The rows of a group lie close to one hidden flat surface of 14 dimensions, which passes through zero. Surfaces can cross.
In the rows, zero is written as 128.
Known rows, each followed by its group:
[108 166 111 158 134 154 175 145  80 139 120 146 106 139  89 136 182 161] -> D
[149  74 148  81 172 156 134 155 143 143 104 104  97 186 138 139  84 173] -> D
[156 101 101 146 132 125 173 111 129 155 158 130  72 132 145 137 130 108] -> D
[109 121 107 113  77 192  85 105 137 167  81 139 135 183 102 152 132 132] -> V
[ 98 175 136 151 140 116 135  73 116 130  88 133 126 168 146 118 172 168] -> C
[161 167 122 149 203 178  79 134  77 126  90 123 140  93  97 120 194 147] -> N
[145 112 120 127 111 112  90 138 136 114  82  70 145 142 186 190  76 145] -> D
[102  90 132  91  79 174 116 116  77 152 136 148 155 162 146 101  99 167] -> D
[115 108 129 118 133 109 154 141 106 115 134 147  90 101  80 205 148 143] -> V
[ 78 139  96 143 150 180 138 198 110 126  97 127  99 137 150 175 105 136] -> N
[ 77 114  92 120  97 165 134 189 106 103 128 151 164 136 179 198 161 166] -> C
[113  70 165 124 107 138 108 175 127 129 153 141 112 149 182 190 109 152] -> V
[122 151 159 103 118 107 161  58 152 144 103 115 121 125 107 106  46 146] -> N
[105 139  72 133 176 142 143 135  68 124 104  90  60 169 133 170 143 119] -> N
[177  78  97 110  91 141 150 171 155 141 148 136 125 148 101  85 139 148] -> V
[143 147 133 101 125  91 100 135 129 101 125 171 169  78 103 119 151 105] -> C
[150 127 129  95 164 139 125 141 175 130  35 146 146 131  77 119 131 172] -> D
[149 115 136 169 125 127 110 126  31 117 170  90 137 119 139 122 195 153] -> C
[ 67 115 143 180 110 161 159 128 139 152 103 134 101 162 197 173 104 176] -> C
[125 144 156 131 158 133 126 134  92 143 151 159 119 130 131 204 160  83] -> C
[135 131 108 104 160 162 112 116 105 155 107 113  70 154  76  96 105 121] -> V
[135  90 144 127 120 178  57 155  90 150 160 150  99 144 145 142 155 143] -> V
[157 133 157 152 140 108 161 148 177 137 153 165 153  89 145  62 123 117] -> N
[193 131  88 103 160 142  82 150  98 119 125  89  80  98 147 155  93 149] -> C
[137  72 120 146 137  77 125 165 141  95 105  93 124 109 155 191 126 115] -> V
[ 63  92 120  81 108 131  82  88  61 136  80 151 120 124  89 152  98  99] -> N
[ 96 107 141 119 125 110 174  82 118 160 112 149 138 145 182 148  75 100] -> D
[134  60 183 178 166 108  98  94 153 121 131  85 117 117 151 137 152 122] -> N
[130 128 129 157 164 129 113 142 149 124 110 111 107  60 132 122  66  93] -> N
[ 81 196 154 142 157 172 109 145 171 114 107 119 136 135 106 122 111 147] -> D
[ 85  85  88 144 145 106 144 156 107 125  97 167  63 130 129  89 148 126] -> N
[140 113 130 161 126  86 104 140 188  98 126  69 123 154 150 184 147  99] -> D
[137 110 137 181 133 159 118 185 145 146 110 165 140  89 186 133 122 136] -> V
[113  91 126 101 120 119 134 168 126  95 152 120 173  93 129 140 107 111] -> C
[ 93 149  97  92 103 158  98 151 103 117 124 121 184 142 119 160 119  84] -> N
[121 166 117 120  68 113  98  62 131 146 122 169 129 104 127 135 108 102] -> N
[159 111  87 147 104 149 114 140 125 122 154 103  98 127 107  81 163 173] -> D
[161  92 152  91 184  90 130 160 158 121 104 106 148 154 136 153 110  86] -> N
[126 146 120 133 154 112 194 138 116 137  85 146 105 153  96 129 156 169] -> D
[158 117 118 163  63 137 132 132 134 131 177  75 120 129  91 126 121 129] -> C
[176 143 129 119  80  70  73 152 105 119  93 140 211 106 151 147 117  80] -> C
[117 127 158 189  70  77  99 130 118 108 140 162 162  84 168 142 176 143] -> C
[140 139 131 101 108 104 127 168  86 107 130 136 141 144  77 154 176 152] -> D
[144 193 104 144 166 143 111  99 166 130 122 136 130  78  96 139 158  66] -> D
[125 198 109 109  96 184 113  89  94 157 116 155 129 101  88 132  99 148] -> N
[141 101  79 135  94 133 129 115 103 147  74 117 111 161 127 122 124 163] -> V
[134  96 129 106  83 138 101 128 124 155 165 171 104 171 140  64 139 139] -> V
[102 108 151  88 150 147 151 153 109 152 159 173  56 195 131 109 115 158] -> V
[127 128  94 124  75 144  70 107 113 166 128 165  70 171 157 177 136 105] -> V
[131 171 130 150 148 155 156 149 100 148 146 124  91 117 133 177 107 123] -> C
[128  86  86  97 122 106 142 115  85 128  82 133  96 141  56 115 155 143] -> V
[ 91 126 165 148 132 177 127  97 165 157 138 133  95 123  99 120 102 134] -> C
[144 105 151 140 170 156 117 156  68 126 107  69 160 145 106 140 147 149] -> C
[158 180 136 142  97  69 173 100  35 126 179 138 128 116 105 103 165 144] -> C
[155  70 125 155 202 127 133 186  95 110 124  90 115  92 125 126 138 108] -> V
[163 114 134 170  86 169 139 176 179 157 168 190 143  75 148 108 138 128] -> V
[ 71 183 160 159  91 128  97 104  75 122 141 150 156  90 164 173 129 128] -> D
[142 144 116 104 155 125 121 114 153 129 117 123 156 146 112 163 156  61] -> D
[150  98 182 111 116  61 154 154 141 109 188 175 148  80 134  69 120 132] -> N
[152  65 152 147 154  91 118  89 149 150 120 153 130 152 145 110 197  73] -> N

New rows, each followed by its group:
[159 119  67  85 113  84 128 114 121 118 155 113 107 136 203 117  76  90] -> C
[118 115  97 111 104 158 110 171 166 110  93  96 143 183 101 152 141 155] -> N
[101 115 128 154 155 137 125  82 198 138 140 142  93 132 128  40 143 106] -> C
[142 112 141  89 145  97 115 142 106 125  64 169 149 101 118  94 102 151] -> N
[129 101 143 142 129 148  55 113 158 145  88 129 171 153 146 104 147  86] -> C
[109 157  91 116  72  99 114 125 103  88 146  94 149 160 161 154 140 136] -> N
[175 128 116 115 113  99 137 117 153 134 144 129 148 118 127  90 115  93] -> N
[121 146 109 145  67  64 153  89  89 111 153 123 126 164 146 132 180 144] -> D
[146  98 116 131 129 113 134 171 176  88  87  91 159 144 103 127 166 190] -> V
[115 151 133  94  87  91  89 115 143 122 101 159 125 144 166 104  71 148] -> V
[139 128 111 149 169 143 126 144  91 104 125  44 137 103 160  93  80 144] -> C
[118 111 111  64 143 123 117 161 117 105 111 115 106 127  66 148  91 122] -> N
[160  86 181 126 187 143 161 148 149 166 121 156 125 150 136 148 137 122] -> N
[125 134 129 167  96 139 118  56 188 146 122 111  63 128 110  61 106 190] -> C
[159  63 152 103 164 113 141 102 161 138  95  99 107 145  98 162 115 136] -> D
[122 130 133 122 152  88 139  97 156 122 159 151 101  75 164  76  72  86] -> C
[157 111 149  71 123 122 130 165 125 157  85 210 123 122  85 145 103 140] -> C
[ 76 113 158 161 158 126 172 149 130 113 132 168 137 113 128 103 188 156] -> C
[119 165  94  97 119 147 130 112 144 153  78 187 154 154 158  92 122 138] -> D
[124 106 136 140 141 109 169  59 144 144 138  90  74 204 165 180 149 141] -> D
[135 201 133  93 122  87 134 134 117 114  75 178 152  97  73 127 137 159] -> D
[180 100 100  87  63 122  75 134 121 168  86 178 132 189 136 148 155 133] -> C
[169  83 155  84 132 103  92 122 122 116 156 146 134  93  93 105 137 119] -> D
[146  72 157 149 131 165  98 156 187 141 168 116 124 121 115 108 118  99] -> V
[101 166 144  96 164 149 144 152 126 102 164 108 158 141  78 135 144 105] -> N
[ 73 133 175 120 194 136 132  67 161 137 117 144 111 144 125 127 131 101] -> C
[189 111  66 126  72 130 142 131  93 135 127 108 145 127 121 116 150 162] -> V
[193 147 133  97 173  90  75 122  90 125  92 133 129  97 137 173 126 117] -> N
[135 142  75  89 116 174 162 149 142 162 118 164  64 168 122 151 105 163] -> C
[136 118 112  78  87  96 100 121 134 120 129 174 105 144  80 104 156 147] -> V
[158 126 125  97 164 130 100 144  85 111 148  67 181 131 129 158 128  72] -> N
[132 124 107 158 157 155 151 129 113 153 130 147  90 132 104 104 175 112] -> V
[153 145  91 151 165 142 131 131 124 130 154 128 124  54 112  71 126  72] -> D
[157  71 110 108 174 109 101 151 127 114 140 108 127 140 166 143 150  76] -> C
[126 139 137 148 124 175 138 102 132 168  99 137  89 120 124 148  81 168] -> N
[106 120 174 167 168 116 103 135 149 112 108 123 125  74 156 117  87 124] -> V
[144 152 160 106 118 109 118 112 155 106 191 121 150 126  99 149 151 111] -> N
[110 138 142 138 157 161 127 154 127 126 124 142 148 116 102 106 160 134] -> N
[177 117  67 100 112 141 123 193 115 143 104 163 112 166 159 149 145 152] -> D
[118 167 164 110 152  94 126  70 114 123 113 147 108  93 119 121  99 155] -> C
[160  99 115 118 188 108 118 139 141 114 105  80 152 152 179 106 130 100] -> D
[131 111 144 161 145  74 165 135 138 114 147 109 125 144 152 150 161  92] -> C
[ 82  98 105 119 110 191  93 134 162 112 191 156 152  91  97  72 167  99] -> C
[101 189 103 135  92 120  73  94  94 111 114 163 157  93 141 131 163 119] -> N
[115 126 134 107  73  62 158 138 155 104 116 161 150 124 174 149  91 160] -> V
[ 79 144 146 149 135 106 130 179 123  83 156 151 143 109 160 127 162 145] -> N
[144 208 101 117 165 110 119 100 145 111 123 133 139 116 115 111 167  90] -> D
[ 79 141 101 147 119 141 195 118 183 108 140  79 110 168 125 142 128 164] -> C
[131 161 113 119  88 100 117  44 138 127 152 128 114 130  73  65 157 123] -> V
[174 114 124  54 129 104 116 100 164 141  98 157 149  97  89 125  80  93] -> D
[118 109  98 131 104 151 133 127 116 126 118  58 150 207 128 169 149 129] -> D
[133 137  81 160 119 135 136 124 163 154  48 172 126 135 108  49 158 145] -> V
[119 199 149 104 158 120 186 126 131 111 161 120 155 125 126 138 112 131] -> V
[102 169 150 139 153 216  97 163 169 131 114 119  99 141  93 141 120 183] -> D
